The groups are shells around one centre, one inside the other: the same stretched ball of 6 dimensions in 6 sizes.
Some rows, each with its group after it:
-.23  -.36  .53  -.05  -.25  -.19  -.22  .29  -.15  .16  .07 -> P
.04  -.20  .44  -.23  -.49  -.12  -.14  .19  -.22  .02  .28 -> P
-.12  -.14  .48  -.13  -.19  .07  -.05  .06  -.01  -.14  .10 -> F
-.19  -.28  .22  -.01  -.24  -.04  -.20  .35  -.23  .23  .26 -> F
-.24  -.18  .01  -.14  -.21  -.02  -.17  .50  -.35  .12  .15 -> X
-.21  -.44  .30  .34  .36  .21  .01  -.10  .01  .05  .07 -> Y
-.22  -.27  .17  .07  -.13  .11  -.14  .22  -.15  .23  .34 -> A
.44  -.46  .62  .01  .15  -.07  .20  -.40  -.13  -.52  -.15 -> X
-.32  -.29  .30  -.03  .05  .08  -.04  .02  -.15  -.03  -.01 -> T
.00  -.36  .18  .14  .40  .30  .23  -.43  -.11  -.30  .03 -> Y
-.03  -.49  .40  .00  .06  -.07  .04  -.23  -.28  -.07  .01 -> A
-.19  -.17  .05  -.06  -.05  .46  .16  -.56  -.17  .04  .57 -> P
.20  -.31  .68  -.14  -.30  -.12  -.01  -.15  -.10  -.18  .14 -> F
-.18  -.37  .42  -.10  -.16  -.15  -.12  .15  -.25  .05  .01 -> T
.12  -.35  .47  -.24  -.36  -.32  -.13  .25  -.36  -.08  .00 -> P
-.08  -.10  .36  -.10  -.23  .23  .00  -.12  -.01  -.08  .36 -> A
.38  -.35  .79  -.10  .01  -.09  .16  -.33  -.02  -.58  -.19 -> X
.15  -.55  .38  .23  .30  -.02  .08  -.14  -.17  -.17  -.08 -> Y
.11  -.33  .52  -.21  .00  -.14  .08  -.09  -.23  -.45  -.28 -> P
-.13  -.18  .27  -.27  -.38  -.08  -.12  .22  -.31  .02  .19 -> A
-.33  -.25  -.02  -.05  .19  .41  .20  -.53  -.25  -.06  .27 -> P
.35  -.59  .71  .12  .26  -.22  .10  -.18  -.12  -.44  -.35 -> Y
-.45  -.13  .13  -.17  -.26  .13  -.14  .19  -.21  .20  .29 -> A
.18  -.21  .32  -.21  -.23  -.09  -.01  .16  -.27  -.25  .05 -> T
-.03  -.20  -.01  -.12  -.01  .20  .10  -.11  -.32  -.15  .21 -> F
-.17  -.30  .19  -.23  -.25  -.09  -.07  .08  -.42  .05  .14 -> X
-.28  -.03  -.04  .06  .04  .49  .03  .00  .00  .02  .42 -> P
.18  -.11  .24  -.22  -.07  .20  .19  -.26  -.17  -.43  .13 -> A
.08  -.29  .14  .05  .02  .18  .06  -.10  -.19  -.07  .28 -> X
-.50  -.24  -.04  -.01  .10  .33  .03  -.19  -.25  .16  .28 -> A
-.38  -.08  -.10  .11  .13  .51  .03  -.03  -.04  .10  .42 -> Y
-.19  -.47  .38  .11  .26  .04  .05  -.20  -.16  -.09  -.10 -> F
-.25  -.18  .16  -.23  -.28  .15  -.01  -.18  -.30  .10  .39 -> T
.32  -.45  .73  .09  .10  -.28  -.04  .25  -.03  -.41  -.37 -> X
-.11  -.16  -.03  -.10  -.03  .20  .04  .06  -.29  -.08  .22 -> T
-.17  -.15  .17  -.10  -.28  .07  -.14  .29  -.19  .12  .31 -> T
-.03  -.31  .17  -.18  -.01  .11  .14  -.36  -.36  -.17  .13 -> X
.05  -.34  .43  -.08  -.04  -.28  -.13  .52  -.22  -.24  -.32 -> Y
-.24  -.29  .18  -.14  -.02  -.05  -.06  .22  -.32  -.07  -.10 -> F
-.19  -.29  .10  .02  -.13  -.01  -.17  .39  -.27  .20  .22 -> F
-.35  -.18  -.03  .11  .09  .39  .01  -.06  -.10  .14  .39 -> T
-.44  -.18  .17  .11  .14  .33  -.03  .01  .02  .06  .18 -> X
.13  -.21  .49  -.11  -.20  .13  .07  -.30  -.05  -.20  .29 -> T
-.07  -.46  .29  .04  .13  .05  .08  -.29  -.27  -.05  .08 -> A
-.10  -.48  .17  .02  .07  -.13  -.06  .18  -.40  .03  -.06 -> P
-.68  -.08  -.12  -.02  .01  .48  -.02  -.09  -.13  .28  .45 -> Y
.05  -.29  .52  .03  -.02  -.15  -.13  .44  -.03  -.21  -.19 -> F
-.04  -.39  .43  .20  -.03  -.05  -.17  .30  -.04  .11  .13 -> Y

New rows. What belongs after each?
.27  -.26  .65  -.21  -.21  -.13  .05  -.11  -.13  -.41  -.06 -> T
-.38  -.21  .24  -.15  -.22  .05  -.13  .14  -.22  .15  .20 -> T
-.34  -.11  -.09  -.04  -.11  .28  -.07  .17  -.22  .18  .40 -> T
.24  -.21  .71  -.18  -.31  -.05  .01  -.14  -.01  -.30  .13 -> Y
-.47  -.14  .04  .05  .02  .38  -.03  -.04  -.07  .19  .39 -> T
-.03  -.27  .26  -.01  .00  -.09  -.11  .48  -.18  -.15  -.13 -> T
.30  -.29  .59  -.20  -.21  -.32  -.07  .35  -.21  -.41  -.26 -> Y
.29  -.33  .69  -.08  -.11  -.24  -.04  .22  -.07  -.40  -.22 -> A
-.28  -.20  .20  -.16  .02  .02  -.05  .25  -.22  -.17  -.15 -> P
.05  -.56  .42  .32  .33  -.05  -.02  .05  -.09  -.08  -.12 -> Y
.28  -.24  .54  -.25  -.10  -.11  .10  -.05  -.17  -.54  -.19 -> F
-.25  -.45  .26  .14  .17  -.04  -.09  .18  -.21  .07  -.07 -> T
-.15  -.45  .51  .26  .20  .11  -.02  -.15  .06  .03  .08 -> Y
-.11  -.23  .38  .07  .03  .38  .13  -.55  .05  -.05  .43 -> P
-.37  -.22  .25  -.16  -.08  .14  -.01  -.11  -.20  .00  .13 -> A
.03  -.27  .35  -.27  -.40  -.19  -.11  .17  -.37  -.02  .16 -> Y
-.34  -.24  -.10  .16  .28  .33  .02  .08  -.15  .04  .16 -> F
-.30  -.16  -.02  -.20  -.09  .23  .05  -.14  -.34  .00  .27 -> T
-.41  -.12  .02  -.15  -.05  .20  -.04  .13  -.23  .02  .14 -> T
.26  -.34  .48  .03  .21  .16  .24  -.49  -.05  -.48  -.03 -> A
.44  -.48  .79  -.08  -.07  -.24  .09  -.26  -.15  -.43  -.13 -> X
-.38  -.22  .08  .11  .03  .34  -.03  -.09  -.09  .23  .42 -> T
-.02  -.28  .44  -.24  -.18  -.02  .06  -.25  -.26  -.19  .08 -> T
.14  -.42  .41  .08  .32  .13  .22  -.46  -.11  -.39  -.10 -> F
.17  -.38  .32  .04  .00  -.14  -.06  .30  -.24  -.16  -.07 -> A
-.31  -.07  .11  -.28  -.16  .30  .09  -.29  -.22  -.09  .30 -> F
.19  -.30  .34  -.08  -.17  -.10  -.04  .18  -.23  -.16  .08 -> T
-.37  -.24  .20  .07  .07  .12  -.12  .29  -.09  .08  .04 -> T
-.15  -.40  .47  .15  .01  .06  -.06  -.10  -.03  .11  .19 -> A
.04  -.42  .22  .16  .36  .21  .18  -.37  -.15  -.23  .03 -> X
.00  -.33  .07  .14  .33  .14  .07  .14  -.19  -.24  -.10 -> Y
-.35  -.26  .21  .06  .01  .33  .04  -.36  -.08  .16  .42 -> A
-.27  -.30  .22  -.13  -.02  .02  -.02  .03  -.29  -.04  -.01 -> T
-.01  -.26  .32  .12  .11  .34  .13  -.40  .02  -.12  .32 -> F
-.14  -.42  .36  .17  .27  -.07  -.08  .32  -.11  -.13  -.28 -> X
.27  -.38  .53  .10  .03  .07  .10  -.31  -.03  -.24  .16 -> F
-.38  -.06  -.27  .00  .07  .51  .06  -.06  -.19  .10  .47 -> P
.12  -.13  .39  -.20  -.39  .00  -.06  .11  -.15  -.11  .29 -> X
.38  -.54  .66  .25  .36  -.14  .09  -.03  .00  -.47  -.35 -> P
.16  -.23  .36  -.23  .00  -.03  .13  -.08  -.24  -.50  -.19 -> X
-.03  -.47  .37  .10  .32  .08  .15  -.34  -.16  -.25  -.11 -> F
-.36  -.13  .02  -.10  -.04  .09  -.13  .47  -.22  .00  .01 -> X
-.04  -.41  .25  .07  .10  .22  .14  -.52  -.20  -.02  .31 -> Y
.24  -.24  .22  -.21  .01  .12  .23  -.37  -.30  -.46  .05 -> P
.11  -.32  .22  -.01  -.04  .02  .01  .05  -.25  -.11  .13 -> T
-.21  -.19  .30  .07  -.04  .33  .02  -.25  .04  .05  .41 -> F
